There are 9 hidden switches. A switch that is on adds its own fixed numbers to the row, and there is some noise. The rows also spread widely along 14 directions, which tell nothing about the answers.
In the rows, zero is written as 128.
Some rows, each with its switches (1 for on, 0 for off) after it:
[145 130 126 138 120 130 116 132 130 134 141 148 130 138 125 128 130 123
 135 132 108 145 142 118 113 117 147 100 139 131 146 121 122 108 150 115
 122 106] | 0 0 1 1 0 0 0 0 1
[142 114 156 127 134 108 112 145 149 110 137 124 158 139 105 139 136 114
 136 128 139 120 124 139 109 133 108 154 131  99 143 119 143 161 141 105
 139 112] | 1 0 0 1 1 0 0 0 0
[113 134 174 132 112 123 110 154 157 111  97 102 121 176  98 105 150  80
 137 119 152 148 122 159 135 114 112 118 137  93 144 142 146 136 130 131
 139 114] | 1 0 1 1 0 0 0 0 1
[167 136 126 165 108 140  90 108 124 105 151 148 130 144 138 123 119 107
 106 130 107 142 123  87  86  94 137 126 159 162 153 119 141 121 110 105
  98  89] | 1 0 1 0 1 0 1 1 0
[122 123 115 106 119 115 114 143 152 158 106 101 121 123 133 126 110 123
 162 129 130 123 187 130 120 101 156 102 124 146 146  83 123 125 134 154
 137 100] | 1 0 0 0 0 0 0 0 1
[111 133 145 112 130 121 127 148 145 163 119 125 123 147 120 117 126  95
 143 129 146 131 148 100 114  86 132 135 138 132 154  70 128 165 136 136
 141  90] | 1 0 1 1 0 0 1 1 0
[123 144 133 135 140 126 114 131 145 138 128 157 142 131 115 135 118 124
 131 107 145 143 151 115 149  95 151  78 140 134 168 104 126 112 137 122
 115 109] | 1 1 1 0 0 0 1 1 0
[139 142 155 130 126 131 106 138 118 132 127 148 125 136  85 130 120 124
 136 128 153 121 155 111 131 111 126 138 156 105 118 106 135 129 128 131
 141 111] | 1 0 0 0 1 0 0 1 1
[133 129 180 139  82 155  58 143 109 119 155 180 109 196  79 105 130 114
  94 154 120 140 141  76  95 105 104 146 180 147 147 102 131 162 134  85
 157 104] | 1 0 1 1 1 1 0 0 1
[158 123  78 133 151  86 149 164 162 106 144 153 173 111 159 147 139 130
 146 119 136 140 137 159  97 134 137  99 101 145 178  98 125 147 168 105
 102  93] | 0 0 0 0 0 1 0 1 1
[145 112 133 152 136 152  96 167 147 139 128 128 156 171 136 115 139 102
 118 159 119 127 130 122 113 143  77 162 122 103 150 145 133 165 154 114
 125 125] | 0 0 1 0 1 1 0 1 0
[134 141 180 132 148 107 133 121 164 103 148 174 175 142 128 134 139  94
 119  92 171 145  93 123 127  98 123 144 152  84 152  96 143 166 140 101
 120  55] | 1 0 0 1 1 1 0 1 1
[138 146  98 153 123 127 161 142 121  97 148 140 133 123 118 131 164 113
 129 107 146 141 105 126 101 115 140 122 134 140 157 126 153 149 117 131
 111 117] | 0 0 1 1 1 0 0 1 0
[129 121 142 117 138 111 120 140 110  85 125 160 144 155  61 130 154 115
 109 116 152 131 141 169 119 125 133 126 131 111 134 123 134 133 126  77
 150 107] | 0 0 1 0 0 0 0 1 0
[114 134 151 177 132 163 105 117 124 176 145 140 140 130 131 132 131 114
 124 109 128 125  97  63 160 108  90 135 135 119 146 142 149 132 130 129
 122 137] | 1 0 0 0 1 0 0 1 1
[152 115 115 138 145 172 136 140 101 148 144 153 158 160  56 133 166 115
 131 160 111 118 159 143 113 139 130 160 131  66 106 157 134 111 164 116
 167 124] | 1 0 1 1 0 0 0 0 0
[142 122 120 134 119 111 120 144 110  85 111 138 133 175 112 101 143  71
 114 131 130 148 132 127  70  93 143 119 138 162 140 103 115 134 108  83
 136  84] | 0 1 0 1 1 0 0 0 1
[140 136 158 133 132 123 110 143 133  84 126 150 151 145 122 128 121 111
 124 129 142 141 104 108 112 103 105 116 154 132 146 135 136 151 113 115
 104 121] | 0 0 0 1 1 1 0 1 1
[150 129  97 135 131 129 131 118 123 128 130 108 135  99 146 134 106 117
 152 132 130 120 155  98  95  84 150 126 141 158 133 103 133 126 101 156
 112 107] | 1 0 0 0 1 1 0 0 0
[126 121 140 136 113 115  96 150  92 120 105 126  95 169  92  96 129  85
 121 142 141 135 153 102  93  94 120 133 148 164 143  90 115 142 108  89
 145 108] | 1 0 1 1 0 0 0 1 0
[170 134  97 141 143 161 139 177 167 122 125 132 183 146 121 142 150 132
 155 166 106 142 145 169 121 168 115 101 116  72 142 194 139 112 184 162
 107 148] | 1 0 1 1 0 0 0 0 1
[124 136 166 103 162 137 126 203 129  98  93 167 171 177  99 124 121 115
 115 172 175 130 118 107 120 136  60 128 146 100 137 140 120 199 130 128
 123 168] | 1 1 1 1 1 0 0 0 0
[ 79 111 159  96 111 132  93 161 161 117 100 129 144 178 106 119 131 123
 118 122 124 138 121 143 150 128 103  76 105 159 176 145 132 160 141 110
 144 150] | 0 0 0 0 0 0 0 1 0
[150 144 131 128 107 136 112 133 134 103 142 135 129 132 121 128 117 126
 132 134 133 131 146 103  97  98 141 132 162 147 142 105 144 150 109 146
 112 103] | 0 0 0 1 1 1 1 1 0
[150 143 130 134  98 148 101 142 145 118 143 160 130 172 139 115 138 113
 116 141 120 152 147 106  86 104 141 133 157 140 157  98 139 147 141 118
 124  73] | 1 1 1 1 0 0 0 1 1
[126 132  97 140 116 149 118 134 121 150 120 103 114 141 125 113 140 106
 129 136 130 121 167 117 108 101 142 146 128 142 136 106 138 132 108 149
 135 105] | 0 0 1 0 0 0 1 0 0
[131 143 161 130 153 127 117 142 148 144 117 159 138 139 143 121 111 116
 127 135 160 138 138 110 145 118 118 127 150  95 137  99 112 143 145 131
 114  99] | 1 0 1 1 0 0 0 0 0
[157 130 124 134 124 115 123 152 140 102 122 123 129 137 124 123 122 120
 145 147 122 141 133 135 104 140 131  99 139 135 140 139 116 121 139 128
 110 130] | 0 0 0 1 1 0 0 0 0
[116 146 131 144 121  88 147 187 171 113 149 164 126 163 144 108 167 102
 120 106 161 167  76 147 118 153 106 101 114 148 205 108 133 189 180  94
 122 113] | 0 0 1 0 1 1 0 0 0

New rows, each followed by its switches (1 for on, 0 for off):
[147 128  97 169 168 160 150 131 147 184 129 121 165 113 138 140 137 118
 157 132  99 132 132 138 166 147 131  93  97  77 133 178 118  67 178 152
 110 142] | 0 0 0 0 0 0 1 0 0
[148 129 124 130 132 119 139 150 152  98 123 111 148 127 115 139 146 128
 150 131 135 133 133 173 123 152 128 120 122  92 132 155 141 122 143 141
 122 134] | 0 0 0 1 0 0 0 0 0
[124  89 107 133 133 149 115 118 126 148 125 111 156 168 137 114 150  76
 115 133  91 128 132 120  87  93 135 153 103 144 144 119 132 140 128  90
 146  81] | 0 0 1 0 0 0 0 1 0
[147 150 141 137 139 136 119 165  89 129 129 180 113 136 100 126 104 143
 123 157 157 127 149  73 118 123 105 123 165 133 124 105 111 146 128 122
 117 149] | 0 1 1 0 1 0 0 1 0
[140 106 147 118 121 102 106 130 111 112 139 131 128 149  86 126 135  97
 119 130 139 116 150 120  75  98 126 175 143 134 130  78 139 166 117  81
 160  85] | 1 0 1 0 1 0 0 0 0
[117 113 143 122 132 154 104 146 155 126 102 109 165 161 113 127 135 100
 139 136 125 132 143 134 130 100 115 111 125 106 146 150 146 135 123 140
 130 122] | 1 0 1 1 0 0 0 1 1
[136 112  74 137 107 143 146 171 116 138 153 108 140 137  98 139 171 116
 150 136 110 120 139 122  69 124 121 149 108 146 151 129 164 163 138 133
 153 145] | 0 1 1 0 1 0 0 0 1
[131 123 127 144 138 119 134 135 131 151 138 135 143 131 110 132 136 103
 147 120 125 131 128 106 117  98 130 118 128 126 158 105 129 133 146 114
 126 113] | 1 0 1 1 0 0 1 1 0
[168 139 145 125 118 157  91 145 140  98 140 181 156 166 116 129 116 137
 110 164 109 147 147 111 101 130 131 108 163 127 146 137 123 136 150 116
 108 110] | 1 0 1 1 1 0 0 1 0
[138 159 136 152 121 118 146 155 169 104 118 119 137 147 116 113 160  91
 148 107 156 157 111 170 138 134 140 100 132  89 148 149 146 122 145 154
 119 107] | 1 0 0 1 1 0 0 0 1
[128 135 149 182 131 106 116 118  74 148 115  81  77 109 103 108 125  76
 148 106 165 117 136  72 121  74 110 164 156 120 111  91 128 118  72 121
 130 119] | 0 0 1 1 1 0 0 0 1
[138 127  84 157 144 122 157 139 105 112 131 106 139 115 136 127 153  94
 130 115 149 122 113 115  90 107 120 156 119 148 139 121 147 156  91 128
 117 121] | 0 0 1 0 1 0 0 0 0
[161 130 156 156 143 112 114 154  91 149 130 119 107 109  60 141 111 124
 165 146 140 107 152  92 117 120  92 149 156  85 106 119 129 121 135 127
 129 161] | 0 0 1 0 1 0 1 1 1
[143 152 129 137 135 108 139 175 167  76 101 109 142 140 140 118 139 103
 134 128 174 145 118 165 120 139 106 118 132 110 153 143 146 160 117 153
  98 127] | 1 0 1 0 1 0 0 0 0
[102 132 181 114 127 131 101 165 142 111 102 146 135 172 110 114 119 111
 121 138 147 148 107 108 142 114  91  85 145 134 161 141 123 155 129 118
 123 155] | 1 1 1 1 0 0 0 0 0
[143 111 153 110 167  89 135 129 157 152 119 120 157 114 151 135  96  95
 156 129 135 120 135 112 111 105 130 138 126 104 133  76 108 145 152 113
 122  81] | 1 0 0 0 1 0 0 0 0
[ 82 117 168 124  59 167  42 152 175 164 118  88 102 198 103 102 119 107
 135 128  92 141 156  89 137  84 125  75 137 179 197 125 148 144 131 142
 147 138] | 1 1 1 1 1 0 1 1 0
[132 127 103 128 136 147 139 150 118 128 141 171 173 136 133 141 133 130
 128 136 120 132 118  81 101 108 119  98 127 165 160 127 128 155 134 125
 117 136] | 1 0 0 1 1 0 0 0 1
[135 140 134 135 124 137 114 166 136 165 145 161 120 144 105 127 126 141
 143 143 128 133 154 105 133 145 127 111 138 117 151 105 113 136 185 125
 139 129] | 0 1 0 1 1 0 0 1 0
[141 157 148 136 125 129 125 126 121 107 134 143 131 127  70 135 131 120
 144 113 160 131 148 126 133  92 148 117 165  98 122 115 144 115 112 146
 127 107] | 0 0 0 1 1 1 1 1 1
[146 137 151 151 152  99 123 173 105 121 122 154 123 135 122 118 112 106
 140 144 167 131 124  79 106 110  84 131 155 128 145  89 108 167 133 105
 108 129] | 0 0 1 1 1 1 0 1 1
[142 115 127 126 118 110  95 120 124  68 147 146 154 130  94 150 139 138
 113 113 135 121 148 152 104 110 137 128 136 147 155 116 148 139 105  85
 133 100] | 0 0 0 1 0 1 0 1 0
[108 118  95 148 138 129 138 144 115 173 129 118 118 138  97 115 151  93
 150 115 125 136 155 131 139 102 149  95 106 136 157 114 116  98 154 114
 155 122] | 0 1 1 0 0 1 0 0 0
[162 146 147 156 160  89 144 136 108 111 121 142 126 108  91 134 131 103
 151 117 177 130 144 132 124 107 129 141 156  77 115  96 126 116 124 118
 115  96] | 1 0 1 1 0 0 0 1 1
[101 124 144 120 112 119 105 145 153 114 120 116 145 156  84 128 146 106
 131  96 140 129 133 148 131 104 130 106 119 136 164 120 154 148 123 116
 146 113] | 0 0 0 0 1 0 1 1 1
[108 113 133 119 135 115 117 175 127 118 122 147 142 159  89 127 148 122
 127 131 140 133 131 139 123 132 101 106 115 138 167 127 125 164 149  92
 143 147] | 0 0 1 1 0 0 0 1 0
[138 114 139 150 122 137 130 133 108 127 127 103 127 141  95 121 142  95
 152 144 113 127 109 114 108 112 107 139 132 115 123 160 137 120 125 126
 141 148] | 1 0 0 1 0 1 0 0 0
[142 134 115 179 105 155 118 147 110 167 135  90  87 137 102 111 152 118
 157 146 106 127 138 117 132 147 110 136 128 107 123 167 134  99 150 148
 139 161] | 0 0 0 1 0 0 0 1 0
[126 133 104 146 129 126 126 150 133 140 121 125 137 135 119 121 142 100
 145 115 147 132 157 124 120  99 141 109 124 144 159  98 130 132 129 132
 130  97] | 1 0 0 1 1 0 0 1 1
[147 121 127 135 132 127 109 136 184 123 113  62 147 138 160 121 133  85
 146 125 138 124 161 157 105 110 133 171 128  89 140 106 150 151 117 153
 113  65] | 0 0 1 1 1 0 0 1 0
[156 129 124 107 115 111 122 177 155 115 110 115 114 155 124 110 117 111
 158 164 118 146 163 138  80 129 144  99 142 141 149 109 111 139 160 136
 116 113] | 0 0 1 1 1 0 0 1 0
[176 136 119 197 142 144  86 118 144 166 143 136 137 130 142 123 119 107
 140 135 115 136 173 124 148 133 133 125 138  84 137 126 112  69 168 121
 116  79] | 1 0 0 0 1 1 0 0 1
[124 139 134 116 123 130 111 151 121  85 108 139 143 144  93 129 126 122
 120 125 150 127 141 121 115  99 123 104 144 152 142 128 144 148  91 134
 119 132] | 0 0 0 0 1 0 1 1 1
[ 98 135 138 105 166 155 127 112 140 119  94 156 183 164 122 119 134  84
 106 105 159 142 152 142 153  69 164  96 129 105 137 110 123 119 105 128
 128  62] | 0 0 1 1 0 0 0 1 1
[ 97 128 113 137 134 140 140 195 151 139 116 112 161 161 105 120 168  90
 148 121 166 129 130 138 126 115  93 128 105 119 177 127 155 191 139 147
 143 138] | 1 0 1 1 1 1 0 1 1
[140 127 164 142 149 117 109 112 123  63  76 102 157 146  97 121 127  74
 126 118 153 135 122 158 135  93 121 116 145  89 108 161 136  92  77 117
 111 110] | 1 0 0 1 0 0 0 0 1
[166 111 164 128 148  83 108 183 156  72 116 160 171 179 123 116 125  90
 127 157 123 152 103 152  88 148  88 103 132 115 159 136  98 152 173  62
 111 115] | 0 0 0 1 1 1 0 0 1
[149 151 110 135 128 139 115 169 181 119 115 111 150 124 139 141 121 143
 156 134 138 142 171 161 141 142 139  82 126 105 156 146 139 112 151 180
  96 131] | 0 1 1 0 1 0 0 0 1
[105 122 130 112 133 106 120 154 161 132 111 148 142 158 160 112 122 109
 125 122 126 154 120 127 128 119 135  64 109 173 184 102  97 143 156 100
 118 106] | 0 0 0 1 0 0 0 0 0
[144 152 129 126 141 122 142 171 137 100 140 161 158 120 111 151 129 143
 137 133 158 132 128 114 115 127 111 111 149 117 153 123 144 167 131 148
 101 146] | 0 0 1 1 1 0 1 0 1
[170 140 149 155 117 125 102 152 120 131 159 168 125 141 122 129 124 123
 130 148 133 132 135  73  84 117 105 158 170 120 145  86 133 162 149 105
 119 104] | 1 1 1 1 1 0 0 1 1
[108 141 138 124 113 105 117 163 132 130 133 117 109 113  91 141 127 140
 150 112 161 122 149 112 131 109 121 105 138 151 168  95 144 163 117 144
 129 151] | 0 0 1 1 1 0 1 0 0
[143 142 132 117 127 116 144 169 136 126 131 162 118 133 150 122 112 137
 142 153 132 145 114 102 105 136 114 107 142 148 151 112 114 160 165 133
 107 136] | 0 0 0 0 0 1 0 1 0
[108 116 127 135 130 169 100 133 158 162 120 147 171 177 172 110 133  91
 110 131 107 138 124  91 125  96 114 123 115 144 168 118 128 154 141 116
 126  88] | 1 0 0 1 0 0 0 1 1
[156 156 134 141 137 140 144 165 152 128 155 166 151 113 118 155 134 167
 149 139 145 136 130 133 142 160 106 121 145  73 139 150 151 145 176 162
 106 148] | 0 0 1 0 0 1 0 1 1
[130 116 139 170 107 140  52 162 128 119 119 140 124 218 130  81 152  70
  79 143 127 145 140 118  98 126  84 157 130 147 166 108 119 164 128  60
 145  83] | 0 0 1 1 1 0 0 0 1
[124 119 133 132 117 162  60 152 121 112  94 112 137 176  74 117 120 111
 127 146 117 133 193 128 132  96 131  81 138 136 143 148 125  94 107 125
 134 133] | 0 1 1 1 1 0 0 1 1
[119 117 135 125 176  73 150 145 119  66 106 132 182 117  91 146 144  89
 126  93 184 121 101 145 116  87 105 120 117 125 156 113 143 165  86  89
 115 125] | 1 0 1 1 0 0 1 0 0
